The first 8 rows are patterns. Each new row is the sum of 2 different patterns, raised or lowered, with some noise. Before adding, each is slid sideways (what falls off one end comes back at the other), maybe read backwards, and multiplied by a number that may be negative. Names go in the order of the patterns.
Known rows, each followed by the names of its patterns:
[ 22  22   3   0  -1  -6   9   0 -13   2  17  21 -17   1  -9   1  11   6
   3   1 -36  10  -2 -11  -6   6   0   0  -6 -10  -1   9   7  -1 -15  -6
   2  -7  -3  12  -5  -2   7  -2   6  -4   0]	W
[  7  -2   9 -14   5 -19  10  -2   7   1  -7   8   0 -13  31  -8   0   1
  -2  13 -36   7 -25  11 -25   2  -1  -5   2  -2  -9 -27  -7  27   4 -36
  36  25   8   3  12 -12  28 -15 -28 -20  32]	G
[ -4 -29  12  22  13  -4   0  -6  10  -1 -10   9   2 -25  12   2  15  13
 -11   5 -21  -4 -16  -1  -3  -2  -2 -12 -10  20  -6  10  11  23  -4  10
  -4  -5 -15   2 -12   2  16  -4  27  -8  -1]	S
[  0   4   9  15   2  -3  -3  21  15  -3  10  -7  -1   5  -4  -9  -4 -10
   6  -6  16  -1   3   9   0  -4  -1   0   2  -9   1   4  16 -36 -36 -26
  28   4  -7   5  -5   2   4  -4 -14  11   3]	A
[ 17  -1   1   5   3  -5   0 -18  -2  -1  -9   1 -14   4   1   1  -3   0
 -15  -4  -1  24  -8   6  -3  -9   9 -36  -5   3 -11 -17   7 -10  -8  -2
  -5  36  -3 -10  14  -2  12  -2  -4   2  17]	R
[  0   2  -3  25  -1  -9 -10 -11 -19 -11   4 -22  -5   0  26   6  -1   1
  20  16  -6 -10   3   2  -7 -34 -13   2  30   0  -2   8   5  35  12 -11
  -5  -6 -16  12 -16   8   1   8  -1 -19 -13]	C
[  3 -15  11   0  36   5 -10 -12 -36  13 -28  -5   5 -13  -5   6  15  -3
   5  16   6   9  -4   1  11  -4 -25  -3   2  -4  24 -24   4   4  -4   1
 -22  11  -3 -10 -15 -10   0  -5   3  -1   3]	Q
[ 22  -8 -16  25   2 -16  16   0   5   7  -3 -10  18   3  -3 -16  -5  -2
  -3  -8   1  -2   4 -17 -21  11  21  13   6   7   9  16 -13   0 -19   7
  12   5 -20   1  -7 -23  -3  14  -4  -4   2]	Y

New rows. What belongs after each?
[-23   6  15  -1   3  -7  -4  -2  -9   6 -11  18  -3  21 -18  -7  -6  -3
   6 -30  -2  -3  -4 -20  -4  -7   1  -4  10 -13   6 -21   9   1 -25   2
  16  12 -27   4 -13  -4   3  -8 -28  19  -2]	W G
[  6 -14  36 -55 -19 -32  21   8  -1  25  -6   5  11  -6   5  21   6  12
   2   3  -2   4  -1   2  30  -8 -22 -16  40  -9  30  27  11  26  40 -15
  17  33  -1 -17   7 -11   3   4   5   0 -14]	G A
[ 10  16  -3  -9  31  28  24 -25 -21 -10  -5   9   1 -15   4  -2  -1   1
 -38   1  -6  -7   7  -3  20  -9 -17   6  28  -4   9  -2  -2  17 -21  10
  -2  19 -15   5  -5  -9  -4  18   0   9  -2]	A R
[-41 -20  19   0 -21  12  14  11  -9   3  13   6 -13 -34 -28  29  -3  14
   7   3   1 -12   6  -3  12   6 -24   8 -12 -21  -3  -3 -13   1   0  19
 -29  12 -21 -10 -15 -25   3  -5   1  22 -20]	G S
[ -5   8   5  21 -10  17   8  -3   1 -13  19   7  -3  -9  -7   8   8   8
  -3  30   6 -10  10  -2  31  13  -5   5 -35   3 -19   7   8 -11   4   9
  16   0  -5   2   9  15  -2   6  10   3 -11]	W Q
[15 29  5 28 41 56 11 27 18 23 24 -4 29 25 11 30 24 29 30  8 33  3 23  7
 21 31 18 23  9  9 35 14 15 16 38 20 31  9 17 -3 29 13 -3 37 19 47 20]	S R
[ 33  17   3   9  10  14 -16  11   4  28  35   4  14   7  27  24 -12  -3
   6  -5  -9   5   8   8  18   2  14   0   8   0   7  25   9   4   4  -8
  -4  -4  11  -7  -8   9  24  15  13   9  24]	R C
[  2  15  20   8 -10   4  40  -2  -1  -2  -6  -2  -1  -5  50  -1  23  13
   5  -2  23   9  19  36  12 -11   5  12  20  -4  13  26  -9  -4  25  -1
   4   7  -2  15  15 -24 -13   9  20  14  14]	W Y
[  0  27   0  22  -5  -5   1 -36  25  26  18   2   6 -18  -6   1 -14 -16
  25   1  -9   5  22  27  -2   1  -2  -3  11  18  11  25   9  31  -2   7
   4  12  18 -31  18  -4  -9  -6   6  -7   7]	G S
[ 29  22  10  16  12   8  16  -6  20  22  -3   7  51  20  11  11  41  21
 -11   1  17  -2  15   2  12  -1  35   2  27  28  23  43  34  26  21 -10
 -12  26   3  20   7  16  11  -4  -8  12  17]	C Y
[  8  33 -13  20  16  20  17  -7  30  10  14  -3   3  12  10  16  22  19
  17 -18  29   9  50  24  -2  26 -18  24  -7  19  14   8  13  19  31 -14
  22  34   8  24   2  16  28   8 -22   1  16]	R Q
[ 53  14  -1  10   9   3  22  -7  15   1  22   6  14  19  17  26  -6  33
  22   2   6  15  -2   8  14  11  29  25   9  15  13   9  48  23  24  11
   7  18  -1 -11   3  25  31  33  22  28  12]	S C
[ -3 -13 -21   4  -4 -15 -10   5   9 -19  -5 -17   4   7  -3  -3   1 -35
   8  -9 -29   5  20  17 -14 -12 -14   0   3   1  -5 -13  -8  -8 -11  -6
  -4  -5  -9   6  -4   4  -5  -6  14  16  -6]	W A
[ -5   6   2 -21  -7  -2  26  -1  13  20  18  14  23   7 -20  13   3  12
  14  22   5   0   4   6  21  -5   3  16   5  15   0 -35  23   1   4  12
 -13  -1  23  42  11   4 -21  17  17 -22 -14]	R C
[-10 -18  15   6   9 -34 -18   1  45   2   7  26  10  25  16  -4  -3 -18
  -6  25 -30   8  16  -1   1 -16 -13   5  12 -14  23   4   5  -2  -7 -12
  -1   6 -16  -4  14  40   0 -13  -5  16  13]	C Y
[  5  -9 -30 -11 -32   1 -16  -8 -11 -24  -7 -26  -6  -3  -4  -8 -22  -6
  -9 -14 -28  12  -5 -28 -22 -58 -22  -1  -9  29 -46  -9 -14  -9  -7 -19
 -16 -29 -15 -24 -51 -41 -25 -10 -25 -24 -20]	W Q
[  7   7  20  14   1   2   5  -4   4   0  12  -1  13  -4  15  27   2   7
   8  23  16   3  13  10  36  -4  -3   5 -11   9  -2  -3  13  25 -21 -23
 -19  20  13  17   1  14   7   6  10   3   2]	A Q
[-17 -13 -19  -6   5 -14 -30 -29 -23 -14 -26 -19 -15 -20  14 -26 -27 -26
 -10 -13 -24  -8 -14 -30 -35 -10 -23 -32  -9 -13 -20 -20  -8 -36 -17 -23
 -22 -14  -8 -35 -19 -21  -9 -15 -26 -16 -14]	R Y
[ -5  14  12   9  22 -10 -13  -3  16  -3  17  21 -23 -12   7   5  11  17
   5 -18  -1   7   2 -10  12   9 -13  16  -4  22 -19   9   1  25  19  -3
  34 -11   4  16  -4  -3   5  -5  16 -15  22]	G A
[  6  -6   2 -30  34 -10   7   6   8  -7   1  18   1   9  19   0   9 -14
  11   7  10  -6   5  17 -18  28 -10   1   7  10   1 -15  12  14  14   2
 -25   3   1   2  25   6  20  -7   6   7  27]	S Q
[35 31 27 35 27 51 46 30 42  7 43 39 40 34 47 38 36 28 47 55 48  5 33 39
 41 30  4 30 59 29 34 28 29 35 49 30 44 55 47 31 55 36 38 37 32 32 52]	S A
[  7  -3  18   6  -5   3  -3  19  13   8   5   3  -2  13   7  23  27  13
   3  -5   8 -28  10  10  10 -23   0  -2   9   6  -3  45   5  -2  19  -9
   4   6   8   5  24  18   8  13   3  12   8]	W R
[ 24   8 -31  23  42   7  16  25  19  22   5 -17 -13  16  14  -5  14  12
   6  18   6   5   8 -18  14  32  19  -7  29  -5  15   7  -5  24 -18 -11
  -2  16   2  20  -5   6 -11   1 -14 -15  -2]	G S
[  3   9  17   0   9  22  -8   4 -25  29 -16  27   9   2   5   2  32  31
   1  17  14  16  10   9  19   2  22   3   9   4  17  45   2 -11   4  34
  -7  23  14   9  30  31 -13  14  11 -13 -10]	W G
[  4   0  17   7  10  23  -7   0  34   1   4  27  16  15   7  14   4   9
  15   8   3   7  15  18  -8   1  -3  12  19   7  24  16  25  22  -6  -7
  10   7  11  -4   7  10  17 -30 -21 -10  42]	A Y
[13 -3 38 18 10 29 33 29 31 12 21 30 16 17  3 13 16  7  9  8 19 16 10  9
 31 44 16 28 30 23 32 13 15  1 23 37 36  8  4 11 -2 12 47 15 24 20 32]	S Y
[ 23  43  13  17  32  16  16  21  12  10  34 -14  28  11  16  19   2  26
   2   0   4  10  16  27  19  10  14  13  -8  21  18  35  17   7  21 -11
  28  -7  24  30   2   7  24  30  10   1  24]	C Q
[-20 -26 -15 -36 -12 -11 -11 -24 -28 -33 -10 -13 -39   5 -16 -16 -17 -29
 -19 -16 -15 -30   2 -21   7  -9 -21 -12 -16  -4 -18 -15 -15 -13 -20 -40
 -27  -6   5 -10 -16  -9  -2  10  -5 -26 -22]	R C
[ 10 -27   1   5   7  -4  -7  -5   1 -11   8   3  15  -2   5  31  -9  27
   3   2  -4 -22 -15 -23   8   2   0 -11  -1  -9   9   9 -21   9   3   0
  22  -6  16   7  -6  18  15  -5   6   4  11]	R Q
[-13 -12 -10  -8  21 -18 -15   1  -7 -19   5 -12   6  14 -29 -18  13  -4
  -3 -16  -5 -10 -15 -47  -4 -20   5  14   1 -30  -4 -31  28  20   1 -13
   5  20  -3 -25 -21   2  14  17 -12 -12  -2]	W Y
[-26  -8   2   3  -9  11  -8  -8   4  10  44   2 -15  13   5  11   1  12
   3  18  27   4  12   7   8  19  25  -7   4   4  -6  13  -5  -2   7  20
  21  -8  -5  -5   5  35   3  13   6 -33  23]	W R
[ -7   0 -24  -9 -43 -37   2  -2  -6 -14 -26  -3 -13 -12 -24   4   6  -3
 -12  -5 -11 -16 -11 -29  22  32  35 -17 -14   3   3 -10 -23 -11  -5  -8
 -29 -21  -4 -18  -4 -16   4  15   7  -5 -30]	A C
[ 28  -7  21  -2 -23  44  37  18 -46  -5  -1 -23  -4 -15  -4   0   0 -12
  17  -2  -9  -9 -41  18  -5  -4 -21 -18  20 -24   7   6   6  10   5   5
   4  -9  -1 -23  11 -17 -12 -38  -4   8   6]	A Q
[-18 -10  14  17   4 -37 -20  -8 -23 -13 -46 -29   4 -14 -17   1 -31 -17
 -23 -11 -12 -15 -10 -11 -15 -17  -7 -42 -25  -9   3 -41   1  -4 -11  14
  -9 -23 -34 -38   7   2 -30 -41 -11   1 -23]	W C
[  7  -8  12  11  -3  18  15   8   1  -7   3  15   5  25  14  12  33  19
 -15   2   1  23   9   2   0  15  68  11   6   0   7  21 -19 -15  11   5
 -29   0   0  10  30  -1  41  22  14   2  16]	R C
[-17 -15  -7 -15 -40 -19  -3  -5 -14 -16 -32 -47  -1   8  31 -48  -4 -15
 -12 -26 -35 -45  20  -7 -36 -18   0  -6   1 -12 -13  -8 -14  -7 -21   7
 -27  17 -31 -11 -16 -36 -30 -44  -5 -14 -16]	W G
[ 32  19   5   7  -3 -14   2  -8   6  13   1   9  -5  10   3   8  -6  -1
   2  -6   8 -13 -33  -7 -16  -4  13 -31   5  19  46   5   5  -4   5  -4
 -12 -25   2  13  -7  -3  -4   4  17 -22  18]	S C
[  8 -10   7  -2  12   0  -3   3  20  10  -2 -11   8   2  -9  -4 -10 -11
   8  -7 -15   1   5 -14  -1  -1   1 -19  -2  13  17  -6  15  -8 -14  -2
 -11  -4   9 -17 -17  -2 -10 -14 -13 -10  32]	R Y
[  1   5  21   9  -4 -12   3 -10  32  -7  -1  -7 -20   9 -32 -11   3  -7
  -6  20  11  -7  -3   4  -8   0   2 -12   5  -4   0   2  -1  -2  30  -6
  -1  -5  -2   1 -20 -16 -10  -5   9  -5  -1]	C Q
[  0  10   6 -22 -11 -15  -4 -15   0  -8  -1   1 -16  -4  18  -6   9  16
  15  -9   0  -3   2  -6   2 -11  -4  14   4  17 -11  20  -4 -23   5   6
   7   2  -2   5  -7 -13  -8  13   0 -21  11]	W S
[36 54 26 31 38 35 38 49  8 37 44 13 13 50 27 31 33 50 28 22 24 23 19 19
 45 38 21 49 15 32 31 38 37 46 40 41 23 14 33 46 25 25 20 21 33 17 42]	S Y
[-13  -6  -6   2 -10  -4 -10   0  -4 -28  12  -1   5  -7 -27  -9   3  -3
  -2  -1  -6   7   5 -27   7   2  -3  -5   0 -11 -21  -5 -13   0  -9  -7
  22   3   0 -14  -1   1  10  13  -8  -5  -7]	W Q
[ 14   3 -22  22  11   1  -1   6 -19  17 -13 -12 -46  -9 -18  16   6 -20
   3 -22   5  -1  -2 -13  -1   5  -3  -9  25   2  -3  -5  -7  21 -19  -2
 -14  -1 -23   1  -8 -15  -5 -12  -4 -27   4]	G A
[30 44 33 46 26 31 44 39 22 41 36 37 15 14 27 73 34 36 48 15 40 30 26 48
 48 41 38 52 27 37 13 33 26 28 14 47 35 40 45 44 27 52 33 63 38 50 29]	S Y
[-44 -36 -28 -63 -29 -47 -49 -40 -18 -20 -28 -32 -57  -5 -58 -31 -22 -44
 -17 -49 -32 -42 -22 -56 -44 -46 -32 -54 -18 -27 -28 -33 -32 -23 -22 -28
 -20 -44 -27 -47 -61 -51 -48 -11 -37 -54 -27]	S R
[-30   0 -24 -25 -23 -20 -20 -20 -38 -21 -29  -2 -31  -9  -2 -12  -9 -24
 -25  -8  -6 -28 -15  -7 -16 -22  -9   8 -10 -50 -24 -17 -34   6 -11  -1
 -26 -25 -24 -16 -15 -13  -5 -11  12  -2 -23]	S Y
[  4  27  15  16  41  10  11  11  14  21  -9  -1  17  22 -13  21  11  14
   9  10  37   7  12  -3  16  11  -4  -4  14   1  16  10   6  11   8  13
  -6  -2  33  14  21  28  19  10   8  10  54]	W R
[  7 -17 -12  -6 -34 -37  16 -16 -38  -5  17  -3 -12  -5  -7   1   0  10
 -20  14  -6  27 -16  -8  -9  -2  -9 -40   4  -8 -19   0 -13 -13  10 -34
 -14 -36  12 -16  -7 -22 -35   8  14   0 -34]	G A
[-18 -12   0 -10 -10 -17   1  -8  17 -12  -8  -9   9   6  -2  12  -5 -20
  -5  -3 -19 -35  -2   7 -20 -17   6 -27   1  -7 -36  -2   2 -11   0  -9
  15   4  -7  -1  25 -12   4  -8   0  13 -31]	R Y
[-18  -4  14   5   4 -18  10 -14  13   8 -13  14  -5  -8   4  -1 -22   8
  10  -4  -1 -37  20  12 -20 -24 -16  -2  -5  -9 -44 -28   2  -2  -6   2
  -7   6   8  -4  -8   5   6  16  -7  -7  -4]	R C
[-30   1   6   1  27   5  -6  -8   4 -23 -13 -21  -1 -11  -6   1   3   9
  -3   2  29  -9  38   4  13 -14 -37  -3 -17  25  -7  -9   6  -3  -3   3
   6  12  -2 -12 -18  34  -1   3   2 -23  19]	S Q
[-29  -6  -5  -7  33 -20  -2  -4 -11 -18  -7   6 -20   6  -7 -10  -7 -26
  32  -2  -5  -1 -25 -18  10   0 -15   6  -4  15   0 -28 -11  -2 -10 -14
   5 -18 -29  21 -39 -32 -34  17  26   4   6]	W Q
[  0  10   1   1  21  -5   4  -9 -13  10   0   7  11  13   9   8  11   8
   9  11  -8   0  -5 -17 -29   9  -3   4  -2   9  -2  13  -1 -17  14 -17
   7   4   9  23  -1 -18 -26  24  28  33 -15]	S A
[ -4  -3   0  -5  -9 -12  -4 -16 -27   3 -40 -10 -19   2  20   0   2 -20
  -4   1 -14  -4 -20 -20 -10 -14 -13 -20  -7 -24  -7 -12 -11   5 -19   5
 -11  -3 -12 -16 -14 -19  13  14  24 -15   1]	A Q
[ 16   6   5  -5  17 -10  11   0  -3  25 -14  14   0   2  19  18   1  -2
  10 -12  -6 -11  -6  -3 -16 -12  10   7   7   4  26  -6  32   9   9  -3
 -30  -6  -9  17   8 -26 -22 -19  23   3   5]	A Q
[-34 -35 -23 -43  -7 -22 -12 -21 -12  16 -36 -25 -30 -11  -4 -15   6 -27
 -21 -15 -14 -16  -7 -24 -21  -9 -42 -22   4 -37 -19 -44 -27  -7 -21  -1
 -14 -18 -20 -15   9 -24  -2 -11 -43  -2 -62]	S R
[ -5   9  -1  19   1  15   5  19  18   3   0  43  -6   6 -14 -24   8  15
   3   6 -19 -13   5  13  -3  12  15   2   5   8 -15  -5   1 -18  26  42
  35  -7   7  -4  18   7   4  11  21   6  -9]	W A
[-16   3  23  11   0 -11  -8  11  13   7   9  -5  10   5   1  13   5  21
  21   5   2   6  -9   8   5  14  16  30 -13 -24   2  29  11 -17   5   3
   7  -5  -7   1  21   6   5  14  35  26   6]	A C
[  4  33   5  49  -3  18   8  -2  34   3  45   4   2  18  15   5  14   4
  31   6  18   2  15  -3 -14  26  42  27  -9  26  -3   9   8 -17 -20  37
  -4 -11  20  35  12   6   9  16  10   3  44]	G A
[ -8  18  -3   5   7  10   4 -17  19  31  26  18  13  19  19  -3   5 -12
  22  12  12 -31   5   6  -7  25  12  19   6   6  34   3  -9  22  12 -11
  12   3   6  15   3  -8  25  23   5  -8   4]	Q Y
[-22 -15   4  -4 -20 -10 -26   0   1 -17  -6 -18 -17  -2 -27 -28 -23 -24
 -17 -20 -18 -25  -7 -20 -19 -14   5 -25 -10 -14 -35   9  31   6 -27   1
 -27 -11   1 -12 -17 -13  -3 -24 -35 -19 -27]	A Y
